The rows of a group lie close to one hidden flat surface of 6 dimensions, which passes through zero. Surfaces can cross.
Some rows, each with its group after it:
[ -2  12  51  -1   9 -39 -53  36 -15   7 -21] : B
[ -8  -3 -28   8  11 -11  50  -3   6 -32  18] : B
[ -8 -12  15  -1  -7  20 -20  15  -6   3 -26] : M
[ 27 -23 -12 -36  -5 -23  -9 -46 -21   3 -16] : B
[-12  50 -30 -17 -12 -22  20  -6  -4  17   1] : A
[-24  -1  -4  64   0  14 -15 -14  -8   9  21] : A
[-14  15   2  59  15 -11  -8  35  18 -12  26] : B
[  0  -9 -24  63 -29  30  23  -4  -1 -28  24] : G
[-33 -12 -10  40  33 -12 -31  34   1 -13 -22] : U
[-40 -36 -39 -27  20  -3  -9 -30 -34   2 -68] : A
[ 24 -11  20 -32 -39  35 -12 -13 -16  13 -19] : M
[-10  -1  35  -3  32  -1 -45  -9   6  44   6] : G
[  2  -4 -17 -36   5  -4  22 -17  -4  -2 -10] : M
[-25  11  -6   0   1  76   2  54  46  20 -17] : A
[-17   0  43  -1  -8  32 -17  13 -15  14  -6] : B
[ -3   4  -2 -36  10 -25  33  -9 -12 -13   3] : M
[ 15 -41 -18  -5  -7   5 -11 -55 -22   2 -13] : M
[ 34  16 -12  21 -12 -11 -29  -7  52  36   6] : U
[-43 -11  -6  27 -11  44   9 -34 -32  14   1] : A
[  9 -18 -20  33  11  10 -37 -35  15  30  11] : G
[-26 -31  -9   5  24  40 -23  32  22   3 -43] : A
[ 24 -24 -16  -1 -13   3  -1 -55 -12   7  11] : B
[ 33   2   7  25 -12 -23 -36 -22  41  35   2] : U
[ -4  10  36  41   9 -20 -22  11  -3   2  30] : G
[-12   0 -21 -18   0  34  -4  18  22  14 -30] : M
[-16 -41 -40   3  38 -36 -21 -12 -34 -27 -36] : U
[ 16 -40   4 -16 -10  -4 -55 -10 -22   1 -61] : M
[ 22  16   3 -80 -11  -6  26 -14  -3  13  -9] : G
[-35   4 -18 -24  23   1  44  42  12 -28 -24] : B
[-21  19 -74 -34  11  42  35  34   7 -11 -11] : U
[-17  -6  72  27 -17  37 -28   3 -31  16  14] : B
[ 54  11  14 -22 -28 -41 -15 -16 -12  -4   8] : M
[-10  -8  33  -1 -11 -32  36  16 -48 -58  -7] : G
[ -2   1  33  20  16 -56 -16  14 -23 -23   9] : G
[ 40 -20  21 -29  12 -21  -9  23  21 -21  -6] : A
[  3 -14 -18  53  10 -13 -12 -20 -18 -16  34] : U
[  4 -28 -45  23   5 -21 -22 -59 -17   8  -9] : A
[ -2 -20 -30   2  20  -2 -27 -14  10  15 -26] : G
[ 29  -2  34 -21 -35  16  11 -42   7  26  13] : U
[ -5 -50 -39   6  17  -1 -22 -43 -18  -2 -33] : U

New rows. What belongs after each?
[ 13  13 -17  71 -36  19  21   3  12 -22  48] : G
[-11  34   3   0   6   6  -3  50  31  11   0] : G
[ 16  -2  -7 -36 -27  53 -34 -21   9  52 -26] : B
[-25 -10   9  68  19 -29 -21  36  -9 -33  -4] : G
[-11   2  61   4 -18  31  24 -11 -29  -3  38] : G
[-28  -7  41  22   4   9   8  18 -21 -16  10] : B
[  2   9  -7 -24  11 -39  26   9 -41 -41  13] : U
[ 18 -19  37   3 -18 -10 -48   9 -26  -4 -31] : M
[ -3  16  15 -33 -14  51  17  -4  11  31  10] : G
[ 13 -46 -25 -35 -12  22  23 -75 -29  -1 -12] : B
[-14  18  63 -36  -2  -4  21  21 -24  -6   9] : G
[-20 -40 -10  34   7  40 -31 -25  -8  13 -17] : B
[  1  17  -3  -9  14 -38  -1  30  -1 -16  -5] : U
[-20  -6  27  27   1  11   1  12 -15 -12   9] : G
[-12   3 -48 -24  10  23  11  17  10  -1 -20] : U
[ 13  10 -16   4  15 -42 -20   8  14   0  -5] : G
[-31   1 -17 -16  12  14  72  21   2 -38   2] : B
[  4 -21  15  29  38 -23 -44  61  36 -18 -20] : A
[-42  13 -12  12  42 -19  20  31  13 -13   2] : M
[-37 -13  65  32   7   3  11  16 -55 -36  25] : U
[-25   9  67  22  -1  33  -2  13 -12  12  36] : G
[-31   8  62  23  20  19 -27  23  -2  22  19] : G
[-27 -11  74  38 -13  42 -11   5 -34   3  26] : B
[  4  33  27  16 -18   9  24  17   7  -4  46] : B
[ 20   0  -7   1  -1 -27 -10 -15  -1   0   7] : B
[  9  -5 -53  15  23 -32 -24  -9  24   6 -15] : M
[  3 -13 -13   5 -30  40  33 -18 -11 -14   8] : G
[  0  26  41  17 -13  14 -20  25   4  16  20] : B
[ -7   3 -49 -21  11  12   5  18  31   8 -31] : B
[-20  -1 -21  -9  -1  39  55   2  10 -15   9] : B
[ 13 -15 -38 -50   9 -17  -3 -18   6   7 -45] : U
[ 43   6  20 -32  -1 -20   5  24  25 -12   9] : A
[-38  -9  -2 -44  35 -22  28  15 -16 -20 -36] : M
[ -1   2  29  34 -18  28   3 -10  -8   6  38] : B
[ -4 -22  -7  28 -25   2  36  -5 -33 -52   2] : G
[ -5 -13  34 -19 -16  32   8 -14  -2  16 -13] : U
[-13  10  32  57  12   0 -28  18   7   8  32] : G
[-26 -22 -25  -6  25   2 -17  12  -1  -5 -46] : U
[-13  32   6 -10 -10 -23  19  -1 -22   1   9] : A
[ 40   6   2  17 -18  18   2  -6  30   8  44] : A
[ 14  35   8 -18   8 -42 -26  43  19   9 -15] : B
[-30  26  -9  20  13  -7 -10  38  11   6 -11] : A
[ 38   3 -30  -8  -3 -24 -11 -37  13  16  15] : G
[-27   4  23   9  -1  24  46  18  -8 -24  24] : B
[-19 -55 -16  54   7  28 -21 -40 -20  -3  -6] : G
[-17   0  23  15  21 -30  26  -5 -22 -23  31] : M
[ 21  17  15   4  -3 -35 -17   5  24  10  -1] : U
[ 34  29  12  16 -34  -4  28 -15   0  -6  58] : G
[ 15  30   3   5   9  -7 -11  60  48   1   6] : A
[ -7  20 -16 -14  18 -20  40  -3  10  -7  24] : M
[ 10 -32 -46 -30  -9 -12  22 -23 -20 -32 -41] : G
[-26   7  17  41  16   1 -29  42  11   3  -6] : B
[  6   3 -22  10  12 -28 -43  28  20   5 -32] : M
[  5   5 -22   1 -21  60  -4   2  28  28  -2] : M
[ 38  28 -22  38  -5 -33 -40  -2  33  21  27] : B
[-32 -26 -55  -8  43 -29  43   8   2 -49 -30] : B
[ -4   2  -6  41  -7  24  28  -8  10 -10  43] : B
[ -2  -4 -22   3   4   9 -32  22  22  11 -36] : M
[  8 -35   6  15 -18  49 -37 -53 -18  33  -4] : B
[-13   4   0 -32  -3 -12  17 -12 -28  -2 -17] : A
[ 13  38 -52  -7 -13  30  25  16  31   8  27] : U
[ -7 -34 -53   8  21  26 -32  -3  30  14 -45] : A
[ 26  16  32 -40  -7 -45  -9   5  21  15 -23] : U
[  4 -11  10  46  14 -38 -28  -8  -8  -9  11] : U
[-30   4 -21  21  20   4  17  31 -32 -37  19] : U
[ 44  28 -21 -41 -21   3  14 -28  26  30  24] : G
[  6  30  -2 -15  -1 -11  20  17  15   1  15] : M
[-23 -10   1  -6   5  30  35 -20 -10  -2  13] : M
[ -7  45 -25  25  10   5  23  28  46  10  41] : M
